The groups are shells around one centre, one inside the other: the same stretched ball of 5 dimensions in 6 sizes.
Known rows, each followed by its group:
[-18  32  10 -19  15  -3  47 -16 -15 -42   4  11  14  -4  -6  12 -39 -19
  -6 -32] => meleb
[  5  36  -6 -26   9 -15  63  -2 -23 -29   6  17  19   9 -15  20  -3 -12
 -28 -31] => Vez
[-12  31  -4 -32  12  -8  50   1 -16 -35   1  14  24  -4 -12  18 -39 -15
 -22 -27] => goruz
[  5  38  16  -7  32  -2  38 -15 -25 -15  -3  23  13   0   5  24 -15 -17
 -30 -41] => Lel
[-20   0 -19  -6   7   8  47 -37  11  -6  19   1  32   9 -58  -5 -18  -5
  25 -15] => Vez
[-16  15 -17 -27   1  -6  62 -10  -3 -26  12   9  31   4 -38   4 -25 -12
   1 -18] => meleb
[ -4   2 -41 -31   0  -7  65   0   3   6  13  14  51  10 -62   3  -7  -5
  -8  -9] => piv
[-12  10 -30 -27   2  -1  48 -13   2 -14  13   2  36  11 -56  12 -23   1
  -4 -15] => piv
[-17   5 -20 -10   8   8  41 -34   8  -9  17  -1  30  11 -57   3 -21   0
  16 -17] => meleb
[ -2  25   4  -1  24   4  34 -34 -11 -13   7   9  14  10 -23  18 -10  -6
  -8 -34] => piv
[ -1  16 -19 -19   1 -12  74 -12  -8 -13  16  15  30  13 -41   1  10 -12
  -3 -20] => Vez
[ 10  19 -30 -33   4 -16  70  10 -13  -2   8  22  41  11 -40  14   6  -9
 -31 -19] => meleb
[-15  28  20   0  28   7  34 -34 -12 -26   4  12   9  -3  -5  10 -31 -18
   2 -37] => Zap
[ 10  12 -21 -10  16  -4  56 -15  -6  15  10  20  36  14 -43   9  14  -7
 -14 -23] => meleb
[-15   5 -40 -36  -5  -4  58  -3   5 -14  14   4  45   9 -63   7 -26  -1
  -4  -9] => goruz
[ -4  -2 -43 -25   4   0  50 -10   8  12  14   8  49  14 -70   8 -10   3
  -6  -9] => goruz
[  2  32  -7 -28  17  -9  49   3 -20 -19  -1  20  27   2 -13  24 -21 -12
 -35 -30] => Zap
[ 22  25 -27 -29  12 -17  65  12 -20   7   3  27  39  13 -32  23  16  -7
 -46 -25] => Lel
[ -3  16  -5   3  15   2  48 -39  -4  -7  16   8  19  15 -39   5   7  -6
   9 -28] => goruz
[  0  35   7  -9  15  -6  52 -24 -19 -31   8  11   9   9 -13  17  -3 -12
 -12 -36] => Zap
[ 19  29 -24 -27   5 -20  73   5 -21  -7   9  22  31  18 -33  20  24  -7
 -37 -26] => Lel
[-13   7 -28 -28   9   2  42  -8   3  -5   8   8  42   4 -50  11 -34  -3
  -8 -14] => goruz
[ 24  22 -27 -26  14 -16  65   9 -19  13   4  28  40  14 -34  21  21  -8
 -44 -25] => Lel
[-11  24  -4 -24  13  -7  57  -6 -12 -23   4  18  27  -2 -17   8 -26 -19
 -12 -25] => Vez
[  2  45  29   1  32  -2  38 -29 -28 -31   0  18  -1   3  13  23 -10 -18
 -20 -47] => Lel
[-17  -4 -36 -20   3   5  48 -21  13   2  16   3  45   9 -69  -1 -23   0
  12  -8] => Zap
[-11  32   6 -10  18   2  35 -29 -13 -35   7   4   9   7 -17  21 -26  -6
  -8 -35] => Vez
[ -9   1 -29 -12   8   5  45 -28   8   5  17   4  38  14 -64   4  -9   2
   8 -15] => meleb
[ -2  39  12 -19  23  -7  47  -7 -24 -31  -2  20  14  -2   4  21 -24 -19
 -27 -37] => piv
[-23  22  13  -1  18   7  39 -41  -4 -33  11   4  10   1 -19   3 -32 -14
  18 -31] => Zap
[  6  36   6 -10  17 -10  57 -17 -23 -24   7  18  12   9  -9  17   5 -14
 -20 -37] => piv
[ 23  16 -30 -14  10 -12  65  -8 -12  18  13  21  36  23 -49  15  37  -2
 -27 -23] => Zap
[ 13  35  -9 -23  10 -17  68  -1 -24 -18   7  21  22  12 -18  19  13 -13
 -32 -32] => goruz
[ -2  42  13 -14  22  -4  40 -18 -24 -38   1  12   6   4  -1  26 -21 -12
 -24 -40] => Vez
[ -5  22 -17 -30  13  -4  45  -1 -10 -15   3  14  33   3 -29  20 -29  -7
 -24 -23] => piv
[ -6  34  19   2  29   6  28 -37 -16 -25   4   9   4   4  -6  21 -20 -10
  -8 -41] => goruz
[ 13  11 -39 -21  -2 -12  69 -11  -4   6  19  11  38  26 -65  10  30   3
 -14 -17] => Lel
[ -3  -1 -35 -16   2  -3  64 -17   7  11  19  12  44  15 -66  -3   7  -4
   6 -11] => piv
[-32  19  10  -2  16  14  28 -47   2 -39  12  -6  10   1 -27   5 -48  -9
  25 -29] => Vez
[-12   9 -18 -14  18   9  31 -23   2  -1   8   7  34   6 -45  13 -30  -2
  -4 -20] => Lel
[-17  36  10 -20  15  -2  42 -17 -16 -47   3   7  11  -2  -6  18 -42 -15
 -11 -33] => meleb
[-23  34  24  -3  25  10  24 -40 -12 -46   4   1   1  -3  -2  17 -48 -13
   5 -39] => Zap

New rows, each followed by its group:
[ -9  15  -3   0  23  11  28 -37  -2  -6   9   6  21   8 -35  13 -21  -3
   2 -29] => Vez
[ 11  23 -23 -25  13  -9  52   1 -14   0   4  19  35  12 -35  23   0  -4
 -35 -25] => Zap
[  3  38   0 -26  12 -14  60  -1 -24 -32   3  19  18   4  -8  21 -10 -16
 -30 -33] => goruz
[  1  34 -11 -34   6 -16  63   6 -21 -30   4  17  25   5 -18  20 -13 -13
 -31 -28] => Lel
[-25  12  -6 -13  16  11  31 -29   3 -20   8   2  26   0 -36   8 -47  -7
   9 -22] => meleb
[ -6  31  11  -9  17  -6  57 -21 -17 -28   7  17  13   2  -7   7 -11 -21
  -5 -34] => Lel
[ -5  14 -21 -26  11  -5  54  -2  -6  -4   5  18  39   3 -36  10 -20 -11
 -16 -19] => piv
[  7  38   6 -20  24 -11  51   0 -27 -18  -3  26  19   0   2  23 -12 -19
 -38 -37] => Lel
[-22  20  12  -2  28  13  25 -36  -4 -20   4   8  16  -5 -16   9 -45 -13
   7 -31] => Lel
[-11   4 -24 -13   1  -2  64 -26   5  -7  20   7  34  13 -57  -5   0  -7
  16 -15] => goruz
[-13  36  14 -14  15  -6  54 -20 -18 -42   6  13   9  -1  -2  11 -24 -21
  -5 -35] => Vez
[-18   6 -21 -12   4   7  41 -34   8 -16  18  -4  28  13 -59   5 -22   2
  16 -17] => Vez
[-18  11 -27 -35  -3  -7  64  -2   0 -23  12   9  39   3 -47   3 -29 -11
  -1 -12] => Vez
[-23   4 -16 -13  12  10  37 -28   8 -10  12   3  33   2 -48   2 -39  -6
  14 -17] => Zap
[-10  21   3   1  18   6  37 -40  -5 -19  12   4  13  10 -29  10 -14  -6
   7 -31] => meleb
[ -2   8 -40 -33  -9 -14  77  -1  -1  -8  18  11  43  15 -61   2   5  -5
  -6 -10] => goruz
[  5  43  14 -13  22 -10  52 -12 -28 -30   1  20   9   3   5  22  -7 -18
 -28 -41] => Zap
[-20  29  13 -15  21   2  39 -20 -12 -36   2  11  15  -7  -5  12 -45 -19
  -3 -32] => meleb
[-26  25   2 -15  12   7  32 -32  -4 -43   9  -4  13   2 -26  14 -47  -6
   8 -28] => Vez
[-13  21  -1  -4  14   6  36 -38  -4 -25  13   0  14  11 -34  12 -19  -3
   7 -29] => goruz
[  4  12 -13   1  20   4  41 -32  -3  10  12  12  27  15 -44  11   7  -2
  -4 -27] => Vez
[  8   9 -46 -36  -6 -16  76   8  -4   3  15  16  49  17 -62   9  13  -3
 -21 -11] => piv
[  6  27   4   0  27   1  39 -28 -15  -5   5  16  16  10 -18  18  -1  -9
 -15 -36] => piv
[ 20   6 -43 -20   0 -15  76  -4  -4  21  18  20  46  25 -65   7  39  -1
 -19 -15] => piv
[-15  36   7 -25  18  -2  38  -9 -18 -41  -1  11  15  -4  -4  23 -47 -14
 -20 -33] => Zap
[-30  35  28  -7  29  12  18 -35 -12 -50  -1   3   2 -11   6  18 -68 -16
   3 -39] => Vez
[-10  -5 -40 -18   4   5  46 -22  13  10  17   3  46  14 -74   3 -13   5
   7  -9] => Vez
[-14  17  -7 -12  22  10  25 -26  -2 -12   5   5  26   3 -32  17 -39  -3
  -6 -26] => Lel
[ -1  44  26  -3  31   0  34 -25 -26 -32  -2  16   2   1  11  26 -21 -17
 -23 -46] => goruz
[-10   4 -25 -13  11   7  38 -25   6   2  13   4  36  11 -57   9 -19   2
   2 -17] => Zap
[ 14  -1 -49 -22  -2 -12  76  -4   2  25  19  18  52  23 -74   1  33  -1
 -11  -9] => Zap
[  7   5 -37 -21   1 -11  74  -6  -1  12  17  18  45  17 -60   1  20  -6
  -8 -13] => meleb
[  2  28 -14 -30   6 -16  69   4 -17 -20   6  20  30   6 -23  14  -5 -15
 -25 -25] => Zap
[-18  13  -5 -11  13   3  50 -25  -1 -16  11  10  26   1 -32   0 -25 -14
  10 -22] => Zap
[ -5  -1 -48 -26  -6  -3  59 -14   9   3  21   2  46  21 -79   5   1   7
   1  -8] => Lel
[  7   2 -31  -6  11   0  55 -24   3  22  17  13  40  20 -63   4  20   0
  -1 -17] => goruz
[-14   4 -17  -7  17  11  33 -33   7   1  12   4  33   8 -51   6 -25  -1
   9 -19] => Vez
[  6  27 -15 -28  15 -10  52   3 -17  -9   2  20  31   6 -24  23 -11  -9
 -35 -27] => piv
[  2  30 -13 -32   9 -14  61   5 -19 -23   4  18  28   5 -20  19 -14 -12
 -30 -26] => piv
[  6   9 -35 -17  -1  -8  64 -18  -1   1  19   8  35  23 -64   8  20   2
  -5 -17] => goruz
[ 10  26 -22 -28   5 -15  65   2 -16 -12   8  17  31  13 -34  19   6  -7
 -30 -25] => meleb
[-25  34  17 -12  16   3  37 -31 -12 -54   7   1   4  -2  -7  14 -46 -14
   5 -35] => goruz
[-19  11   0   3  17  10  39 -45   3 -14  15   3  19   7 -37   0 -20  -8
  23 -26] => Vez
[ -1  28 -14 -26  11  -6  45  -7 -13 -23   5   9  25   9 -30  24 -19  -4
 -25 -27] => Lel
[  1  18  -5  -6  22   1  45 -22  -9   2   7  18  26   7 -28  11  -5 -10
 -10 -28] => meleb
[ -9  27  -4 -19   5  -8  60 -17 -12 -34  12   9  17   8 -25  10 -12 -12
  -4 -28] => Zap
[ -3  -6 -44 -15  -4  -2  65 -22  12  13  24   6  46  21 -80  -4  14   2
  12  -8] => goruz
[-20  31  24   0  33  12  19 -38 -12 -31   0   8   6  -6   0  17 -48 -14
   0 -39] => Vez
[-18   4 -13  -1  11  10  41 -42   8  -8  18   1  26  11 -52  -1 -16  -3
  23 -20] => goruz
[  1  18 -25 -24  -3 -13  71  -9  -7 -17  16  10  30  16 -47   7   9  -6
  -8 -19] => goruz
[-30  30  19 -12  16   4  40 -30 -10 -51   6   4   8  -7  -5   7 -52 -20
  12 -32] => Vez
[ 23  13 -41 -26   4 -17  73   5 -10  18  12  23  45  21 -55  14  32  -2
 -32 -18] => piv
